There are 3 nested groupings, the coarsest first. Each group lies inside one group of the grouping before and may be the whole of it. The rows also spread widely along 9 directions, which tell nothing about the answers.
Known rows, each followed by its group in each grouping:
[  6  22  10  20   3  18 -15 -22  12  -7  -2   1   7  13  16  -4  -9 -24
  24 -28  -5  -3 -24   8   7  14 -10   8   7 -15   1  -4] | z556 Tabo z527
[  8 -22  -4  -3 -15 -15  15   9  25 -37   4  26  20  14  -8  49  20  65
  -3  -5  13 -10  20 -15 -39  -5   7  22  31 -53 -20  25] | z109 Lefo z934
[ 28  65  18  -2  10  53  41 -48  28 -15 -38  17  41 -17   5   9  15  16
  29 -30  -2 -22   9   5  -6  10 -20 -19  27 -57  -9  24] | z324 gok z303
[-13  16  18  -2  -5  11   1 -20   3   6   0  -3   6 -16   9 -13  -8  -5
  14  -8   4  -3  15  10  12  21  15  -3  -3  -6   6   4] | z324 Zur z88
[  8  -1 -57  32  29 -19   2  63   3   8 -29 -17   5  45  10  11 -20  11
  12 -17 -20 -22 -38 -28 -18   2 -44  58  11  10  -2  -6] | z109 ded z863
[ -7 -15   0 -13 -55  -7   3 -28   8  49  24   2  23   1  30  17  -6 -20
  26 -45  43 -18   5  24  10  10  83  59 -18 -48   2  10] | z324 gok z75
[-12  14  19 -13   5  11  12 -16  26   8 -11  14   3 -14   5  -7  -5  11
  12 -22  -5 -12  10   8  -2  18  25  -3  23 -32   8  15] | z109 vilub z599
[  4  26  -9  23   8 -16  45  39   5  13 -18  12  29  44 -22  63  15  59
 -24  23   6  -1  37  -4 -15 -40 -12  23 -30 -16  -1  29] | z859 tuv z525
[ 23 -12 -20 -24  -5  15  25   3  19  -4 -30 -10  11 -11  13  16  14  23
   8   6 -20 -50  33  -1 -17 -28   8  13  18 -23 -45  16] | z324 Zepi z510
[ 28  11   1 -26   0  16 -49 -24  28 -18  24 -18   1 -30  31   2  17 -43
  46 -24  20 -38 -46  12  -2   9  12  11   5 -21  18 -28] | z859 tuv z991
[  5  34  16 -21  18  11   8  -6  13   7 -15 -12   3 -24   5   0  -5   6
   7   4 -15 -11  11   8  -6  -2  -8 -17   5  -1  21   4] | z859 figin z285
[ 46  -4 -17   9  -9  -2 -15   9  19 -38  39   0   8  32 -20  42  27  11
   0  10   7 -36   8  21   4 -42 -10  15 -25  -9 -33  10] | z324 suru z144
[-15  15   4  -7 -12 -21   9   3   6  37  -1   2  17   6  11  16 -18  14
  -2 -15  12  -2  30  16   1  -5  44  28 -18 -26  26  19] | z859 figin z517
[-10  21  27  30  -2 -13  -6  19   5   0  29  26  15  54 -13  37   5  14
 -17   2  13  27  26   5   1  -3  12   6 -22 -13  18  24] | z556 vevu z358
[-10 -17  17 -13  17 -37 -16  35  -9  -7  36  -5 -18  15 -27  13  -6  26
 -26  52  -4  12  28   7  -8 -30  -7 -16 -14  19   8  -1] | z859 figin z928
[  5  -4 -52  17  34   9  -2  26   7  -6 -45 -19   3   8  20 -20 -17 -14
  32 -29 -34 -26 -61 -28  -4  11 -53  38  22  15 -14 -21] | z109 ded z629
[ -4  18  36 -14 -15  28  21 -31   7  15 -13   1   9 -17  14  16  15  16
   2  -7   9   1  36  12  -6   1  35 -19   2 -31  -4  19] | z556 Tabo z418
[ -6  10   7 -28 -31  30  39 -36  14  18 -37  -9  23 -44  36  11   9  15
  30 -29   8 -29  32  -5 -13  21  43  16  24 -50 -12  21] | z324 Zur z88
[-20   0  -7   2  14  13  33   9   2  18 -36  -4   6 -10   6  -4  -4  20
   6 -12 -17  -5  -1 -15   1   4  -1   8   7  -4 -14  10] | z109 ded z629
[ 58 114  29  -7  34  77  28 -21  15   9 -31 -34  42 -49  22  17  30 -19
  52 -36  10 -49 -13  27  -4  49 -20 -31 -13   6  55   7] | z324 suru z144
[ -2  16  28 -20  14  23  23 -14  26  -9 -10   4  -1 -18   1  -3  -4  19
   5  -6 -10 -22  36   9 -14   8  14 -25  43 -25   6  17] | z324 suru z144
[-21 -38  -2   0 -42  -6  43  -6  -8  13   4   5   8  15 -12  32  17  28
   0   9  15  12  17  -7  11 -26  24  20 -30 -13 -48  23] | z324 gok z75
[-40  16   2  16 -12  17  41 -44   4  33 -35  34  14  14  -1 -34 -36   1
   8 -35 -15  13  17   5  32   3  20  10   9 -40 -14  25] | z324 gok z303
[ 12  -5  34 -12  -3 -12 -44   7  -3 -47  63 -25  -7 -23 -13  39  45  -7
  29  27  43  30 -37   2  -1  10 -21 -26 -43  37  20 -22] | z859 figin z517
[ 12   6  19   9  19   3 -65  -6  10 -29  55   5 -27  18  -7 -20  -3 -51
   0  16 -16  -6 -15  27  28 -15  -4 -25 -29  23   5 -17] | z556 vevu z358
[-33 -33  17 -33 -21  14  21 -37   8  -9 -12   7  -8 -33   9  -5   7  14
  23  -7  11   9  12 -17  -8   8  23 -13  43 -37 -28   5] | z324 gok z303
[ 24 -10  31  -5 -64   1  -6 -39  19 -45  72  21  34   6 -24  83  68  36
   3  12  62   0  39  25  10 -34  44   1 -50 -59 -43  34] | z324 Zur z88
[-14  23  28 -16  41  25  -1 -17  17   5 -25   9 -24 -20  13 -50 -31 -18
  -9   5 -57 -23  32   7   2   1   5 -42  37  -5   7   6] | z556 vevu z358
[-20  -1  35   6 -20 -21 -41 -19  25   6  71  31   3  21 -10   8  -7  -5
  -3 -28  41  11   9  34  23  11  75  17  -7 -52  24  10] | z109 ded z863

New rows. What belongs after each?
[  0  26  13 -10   3   4  -1 -15  26  29   5  15   5  -5   5 -14 -15  -4
  -2 -23  -8 -30  24  35  16   0  47   7  -5 -29  12  18] | z109 vilub z599
[ 38  10  34 -24 -28  23  -4  -9   6  -9  35 -26  15 -28  14  71  60  13
  13  14  41 -23  23  22 -16 -12  34 -19 -34 -15 -10  12] | z556 Tabo z527
[ 16  -9  -2   4   2   1 -37  18 -17  -4  19 -35 -13   6  13  18  18 -22
  17  16  12  -3 -28   3  -2   0 -18   4 -37  47  -1 -24] | z556 Tabo z418
[ 43 -37   1 -24  31 -51 -76  83  28 -68  69 -13 -14  42  12  77  24  26
  -8  37  27 -25  11 -20 -84  -4 -22  10  53 -12  18 -16] | z556 vevu z358
[-71 -49   2 -12   3 -21  14  13 -19  32 -24 -13 -39 -14  11 -53 -45   9
 -11  24 -30  12  36 -18   6  14  24  -2  21  29  -9  -5] | z324 Zur z88
[ -1 -25 -30   6  -4 -11   7  22 -12  28 -11 -11  -5  -1   4  -3  -7   8
  -5   3 -15 -25   1  -2   7 -11  15  33 -40  29  -9   3] | z109 Lefo z934
[ -2   7   6   0  -3 -10 -11  -3   6 -14  15  -3   2   5 -10  19   5   4
   7   4   4  18 -11   4   5  -7 -13   3 -18   3  10   2] | z859 figin z285
[  1  50  -8  45  50  -3   1  23  29 -15 -35  37  19  74   0  -9 -45  14
  -8 -27 -44   3   2 -14 -24  10 -52  18  55 -36  21  18] | z556 vevu z358
[ 14  22   9   7  14  12 -29 -10   8   4   6 -12  -8  -1  22 -12 -13 -34
  18 -16  -9 -20 -17  19   3  14  -2   0   2   3  15 -13] | z556 Tabo z527
[ -9 -15 -11  -2  -3  28  18 -13 -11  -6 -17 -26 -17 -21  -2 -19  10 -20
  25   2 -18  -9 -25  -4  28  -1 -15  -7 -21  45 -30  -8] | z324 suru z144
[-32 -22  25 -37 -26  31   4 -66   3  17   3  -9 -29 -68   9 -32  15 -37
  25   1  -5  -5  -4  17  45 -14  55 -23 -30  -1 -22  -9] | z859 tuv z525
[  0 -13   1  29  11 -24 -44  38 -13 -17  48  -5  -9  40 -24   2   3 -18
   5  22  13  16 -25  16  22   1 -23  11 -46  55   7 -22] | z324 Zepi z510
[  3   4  15 -35   5   6   4 -18  25 -24 -12  -5   3 -34  14  13   7  15
  23  -3  -1 -12   8  -8 -26   1  -1 -11  38 -33   0   5] | z859 figin z517
[  8 -68 -14  12 -16 -33 -35  49 -25 -31  51 -32 -28  28 -11  50  38   5
  -1  51  18  15 -24 -15  -6 -33 -26  10 -50  59 -43 -17] | z556 Tabo z527
[ 34   7  10 -25  -4  45  23 -27  23 -39 -19  -9  16 -35  -1  21  47  13
  28   6  -5 -32   8  -1  -7 -14 -15 -22  11 -20 -43  13] | z324 Zepi z510
[ -2 -23   0 -38  -8  10  24   0  11  14 -13 -14 -14 -39   8   8  22  24
   3  12 -13 -32  30   5  -4 -19  34 -10  -4  -7 -30  18] | z109 vilub z599
[ -7  -2   1 -18  26  -9 -13  17  14  -3  -2 -10 -18  -6   9  -1  -7  -1
   4  15  -8 -16  -1  -2 -16  -8  -6   2  19   3  15 -14] | z859 tuv z525
[ 25  17  18 -39   4   0 -10  14  -2  17  25 -36   6 -35  10  29  22   1
   9  22  14 -27  15  22 -11  -9  19 -14 -32  12  28  -3] | z859 figin z928
[-10 -23  -2  -2   6 -30 -31  34 -17  16  44 -16 -15  17   4   4  -8  -9
   4  23  23   1  -1  10   2   3  14  13 -25  38  18 -18] | z324 gok z303
[ 28  42  22 -14  12  42   4 -34  17 -26 -13 -14  13 -46  12  -9  18  -8
  29  -3  -9 -31   2  10   1  17 -21 -34   8  -9  -4   0] | z324 Zur z88
[-45 -33  -5 -15 -23 -33   4  36 -19  77 -11 -20  -9  16  44  14 -31  15
  -6  -9  20   5  39  -6 -26  14  77  51   3   1  23   5] | z556 Tabo z418
[ 20  21   3 -38 -22  23  38 -12  17  35 -20 -20  30 -35  26  58  38  22
  16  -4  26 -47  34  10 -15 -21  58  18 -23 -44  -1  20] | z859 tuv z525
[  6  19  36 -47  18  62  34 -49  26 -18 -34 -17  -6 -86  12 -20  28  10
  25  -7 -22 -37   7  -3  -7   9   7 -59  42 -31 -22   7] | z109 ded z863
[-13  -5  12  13  -4   6  -1  -9   4  -9  -6   1  -6  10   6   4  -4  -2
  13  -7  -7  11  -5  -5  -3   8  -8  -3  15  -8 -14   2] | z556 Tabo z527
[  3  19  12   4  14   3  -9  14   4  10   8   2   2  17  12  11  -1  -7
  -4   3  -7  -8  19   2  -5  -1  13  -2 -11   1  15  11] | z556 vevu z358
[ -8   5  12   4 -10  10 -18 -29   0  -2  16  -6  -7 -16   1 -30  -6 -30
  14   1  -6  -9   1  20  32   4  13  -8 -31  12  -8  -8] | z324 Zur z88
[ -7  37 -24  18  40  -2  21  36 -27  73 -38 -21  -3  15  12 -46 -54 -16
 -11   7 -39 -26  16  16  20  -5 -11  12 -36  55  27  -4] | z324 gok z303
[ 21 -20  16 -26  -4   4 -19 -15  19 -30  35  -9  -5 -17   2   7  17 -10
  15  13  10 -26  -1  10  -8 -13   2 -14   9 -12 -24  -9] | z324 gok z75
[ -9   3   8  -6   4  -6 -14   6   3  15   9  -4  -5   0   8  -2  -4  -9
   9   2   7  -7  -9   5   7  -1  14   7 -12   3  22 -10] | z859 tuv z991
[  0  22  12 -31   4  41  44 -41  30  18 -39   4   0 -36  15 -22 -14  13
   3 -19 -34 -52  56  20   1  -9  40 -17  42 -46 -16  29] | z324 suru z144
[-8 -1 -1  5  8 -9  4 16 11  7 -1  6 -6 13 -7  1 -3 15 -1 -1 -9 -5  4  4
  4 -2  6 11 -4 -1 -3 11] | z109 vilub z599
[-36   3  11  14  25 -29 -53   1 -19  49  49   8 -38  24  -4 -78 -68 -56
 -18  11 -18   1   5  48  53   3  32   0 -34  48  38 -26] | z324 gok z303
[ -9  19  19  17  -3  13 -26 -30  14  -4  24  15   0  -2  -8 -18   6 -35
  31 -33  11  14 -44  22  39  30   7   2 -29   1  15  -7] | z109 vilub z599
[ 31   7 -11 -22   4  -7 -15   9  19   0   8 -17   6  -9  20   6  -5   7
  -4  14  -8 -63  43  21 -15 -22  18  11   7 -20 -11   3] | z324 Zur z88
